The rows of a group lie close to one hidden flat surface of 7 dimensions, which passes through zero. Surfaces can cross.
Known rows, each followed by its group:
[-30   9  19 -32  -9   0  -9  16  20  25  16   3  18] => B
[  9 -13 -38  39  -9  18   5  56  56 -14  12  12   0] => M
[  0 -48  -8 -13  -3 -30 -19  87  28  31   3  11  19] => M
[ 30  14  12  -5 -52  28  52  29   9 -58  -2  15 -34] => D
[  8  15   5 -36  -8  29  11 -18 -13  26 -10  10 -23] => M
[ -1  42 -37  20  -5  14  -1 -18  48 -36  15   4   2] => B
[ 36 -14 -29 -43  13  51   6   2  -7  54 -49   1 -33] => B
[ 22 -13 -30 -22 -17 -32  48  50 -43  -8 -26 -17 -14] => T
[  4   3  -6  -2 -10 -34 -17  36   7  12   2  19  23] => T
[-38 -26  52 -18  37  -2 -14 -25 -13  25 -10 -43  36] => T
[ 20  -5 -44 -47   9 -14  14   5 -20  15 -27 -18 -22] => E
[ 16   0 -30 -52 -32 -45  29  59  -6  -8 -13   4  -7] => M
[-18  29  -3  16 -15  -9   8  19   4   2  -5  11  36] => B
[-15  10  13 -53 -24 -32  10  -5 -12   0  30   2 -16] => T
[-26  61  -5 -43 -27 -34 -10 -20  17  -5  22  17  19] => T
[ 23 -34 -26  29  21  21 -29   2  12  30  24  25 -39] => D
[-49  46  37 -11 -34 -30 -10   0   7  -5  43  21  32] => T
[-37   1  14 -23 -10 -51  21  34 -18  -2  -7 -32  44] => B
[  7 -14  -4 -23  10 -22  -7  16 -17  13 -31  -9  19] => E
[-32  -6 -11 -29  18  23 -12  -4  -5  73   9   4 -11] => E
[ -6  29 -27 -11 -24 -13 -36  26  55  18  33  47  11] => E
[ 45  -8 -16   9   0  53  -8 -22   5  21  -5  33 -51] => E
[-19 -22  21  12  22   3 -40   0   3  49  17  15  14] => D
[-21  35 -34  24 -14  20  44  25  34 -41 -11 -18  26] => M
[ 12 -26 -14   8 -10 -16  26  37  -3 -30   3  -9 -15] => D
[-13 -24  34  44   6 -17 -24  19  -9   4  15  10  32] => M
[ 21  -1 -25 -34 -10 -57   6  10 -16 -23   4 -10 -17] => M
[-32   2  54   2 -23  24  31  -9 -25   8  28   8 -14] => T
[-33  32 -30  12  -9  30  28   9 -29  52   2  23  -4] => D
[ 15  51 -35  -6  -9 -28 -43 -33  31 -20  26  37  -8] => B
[ -3 -29  12   3  -6 -16  36  24 -33 -21  -2 -26 -10] => B
[-21 -12  -2 -23  23  24  21 -47 -28  21  11 -32 -42] => E
[  0   2  15 -26  21 -44 -19 -27   6 -32 -17 -42  37] => D
[-24  13 -17  13  25  18 -20 -16 -13  56  -4  12  12] => D
[ 27  11 -35   0  10 -24  -7 -35   6 -42   6  -8 -23] => B
[-38  62  19 -17 -15 -16 -32 -33  29  -9  42  25  28] => T
[-34 -10  41 -31   6  33  -3  23   1  64 -17  -3  36] => M
[-18   2  33  14  16 -32 -29 -13  14 -18   5 -16  47] => E
[ -4  12  17  17 -24  33  45  21 -23  -7 -29  10  10] => D
[-43   0  24  38 -14  65  28  10  -6  36  34  20 -22] => E

New rows, each followed by its group:
[-31  11  46  26  25  21 -19 -58 -10   4   6  -9  22] => M
[ 11  27 -17   7 -13   7 -10   6  -3  20 -12  39  10] => B
[-14 -15  24 -35  14   5 -28 -16  20  23  14 -12   0] => B
[  3 -10  -5 -12  30  24 -17 -42  46 -17  15 -28 -27] => B
[-10  14  21  -6   4 -28 -44  -9   3  19  14  20  34] => B
[-16 -22  79  -1 -13 -15 -18  20  16 -12  15  -3  35] => D
[-39  -1  -7 -35   9 -22   2  22  -9  42   2 -20  19] => E
[-38  16   4  35 -29  28  37  34 -14  17  16  22  12] => D
[  4  12 -47 -23   2 -36  -1  -9  17 -19  25  -7 -25] => D
[ 12  34 -11  -6  28  35 -14 -60 -17  27 -45   1  10] => D
[  5  37 -11  58 -18  31 -17  15  25   5   4  55  21] => T
[-15  32  21 -41 -40 -25  34  17   9 -44   8 -11   6] => D
[-13  28  11  -6 -25   7   6   1  20  -5  21  28   1] => M
[-47  -9  -1  16   0 -29   2  33  -5  20  29  -6  23] => D
[ 25 -36  21 -16  -3 -30   0  25 -79  47 -38  13   6] => B
[-23  -3  29 -63   6 -19   6 -28 -22  13   8 -32 -10] => T
[-41  21  40 -23 -31   6  15  43   5  26   1  14  44] => M
[-19   8  17  -5  -2 -45   8  -7  -2 -44  10 -35  24] => E
[-10  59 -25   1 -29  -6  11  13  -1  -4 -16  31  22] => T
[ -7  15  19  17   2 -35  16 -31 -51 -30  -8 -17  14] => M
[-10 -15   8  16  58  12 -42 -47  -7  35 -17 -24  30] => E
[  7   3  -8 -44  -3   8 -24 -15   0  50  21  30 -38] => D
[ -2  -3   8  11   1  39  41 -48 -23 -29  21 -20 -63] => E
[  5 -40 -36 -19  14 -19 -26  15   4  41  35  17 -43] => D
[ 24  28   5 -61  -5  19  -4 -44 -11  18 -35   2 -13] => D
[ 14  10 -19  -5  -5  28  34 -27  -5 -31   3 -10 -47] => T
[ 16 -14   4 -24  28 -14 -30 -23 -21  32 -29  -6  13] => B
[ 48 -31  14  -9  12  24  -3 -12 -27  12 -35   4 -27] => E
[-22  10  51  58  -2  17  16 -16 -50  -2 -11   4  31] => M
[ 15  28 -46 -10  23 -31 -13 -35   9 -27 -30 -18  15] => B
[ 11  26 -44  15 -19  -6  -2  32  36 -14   8  30   1] => E
[ 29  27 -33  15   7  31 -11 -16   0  17 -35  28   8] => B
[  3 -17 -50   5   6  19   6  13 -19  57   4  23 -42] => D
[  0   3  -4  10 -11 -68  -3   2 -17 -44  15 -10  13] => M
[  7  25  26  11   5  71 -15 -33 -14  45 -28  29   4] => D
[  0 -23  35  12  32   7 -41 -30  -6  22   1  -2  13] => B
[ 12  -4 -16 -33  19  39   3 -23   3  25 -25 -16 -27] => M
[  4  14   7  -4 -25  -2  -6   3  10  -2  21  31 -11] => M
[ -7   7  31 -27 -35 -11 -17   2  25 -11  46  31 -14] => E
[ -5 -14  -4   4  19 -29 -27  11  16  -4   3  -9  28] => T
[  5 -30  11  21  28   8  11  -5 -33  -2 -33 -34  15] => B
[-37  14   6  10   0   4 -24  -8   9  34  34  19  16] => D
[ 15  23 -40 -18   3 -15 -18 -26  36 -20  19   9 -22] => E
[-13   2   2   9   6 -23  -4 -17  15 -32  26 -19   1] => B
[ 28 -14  -2  11  14 -19 -16  23 -13   1 -50  -6  38] => E
[  0 -27  66 -21   8   5 -16 -28 -24  11   5  -5  -6] => E
[ 22  33 -72   7  19  23  11 -37  -8   0 -28  -4 -23] => D
[-20 -11  49   4 -25 -25  23  50 -22 -13  -9  -5  42] => E
[  9  37 -41  13  17  19  -4 -42  -3   3 -16  -1  -5] => D
[ -5  10   3   9  -7 -16 -28  32  22  10   2  24  41] => E
[-11  39   2 -55 -24 -11   6  -6 -16  19  -5  10   3] => T
[-36   3   8   8  -5  57   0  -5  10  63  37  35 -36] => E
[-25 -24  26  56  16  -5   1  13   1 -20   5 -23  41] => T
[-13 -11  33   2   7  -8  -1  10 -13   1 -14 -19  36] => D
[ 50  22 -29   9  -2  45 -10 -50  27 -21   6  27 -51] => D
[-15  -1  31  51   4 -21  -7   5 -23 -10   1   6  42] => B
[ 16 -17 -42   6  26 -13 -33 -23  19  11  22   2 -31] => D
[ 23  -1  42 -85 -17  -9   4   2 -11   8 -23  -6 -12] => D
[ 16  21 -16  10 -46 -30  29  36  18 -72  10   7  -1] => E
[-22  14 -12  50  24   6 -30 -31  22   0  17   5  21] => D
[ -2   3  49  -6 -48  41  46  40 -19   5 -16  26   0] => D
[ -9  16 -10  -9  -9  -1  59  22 -33 -12 -45 -31  24] => M
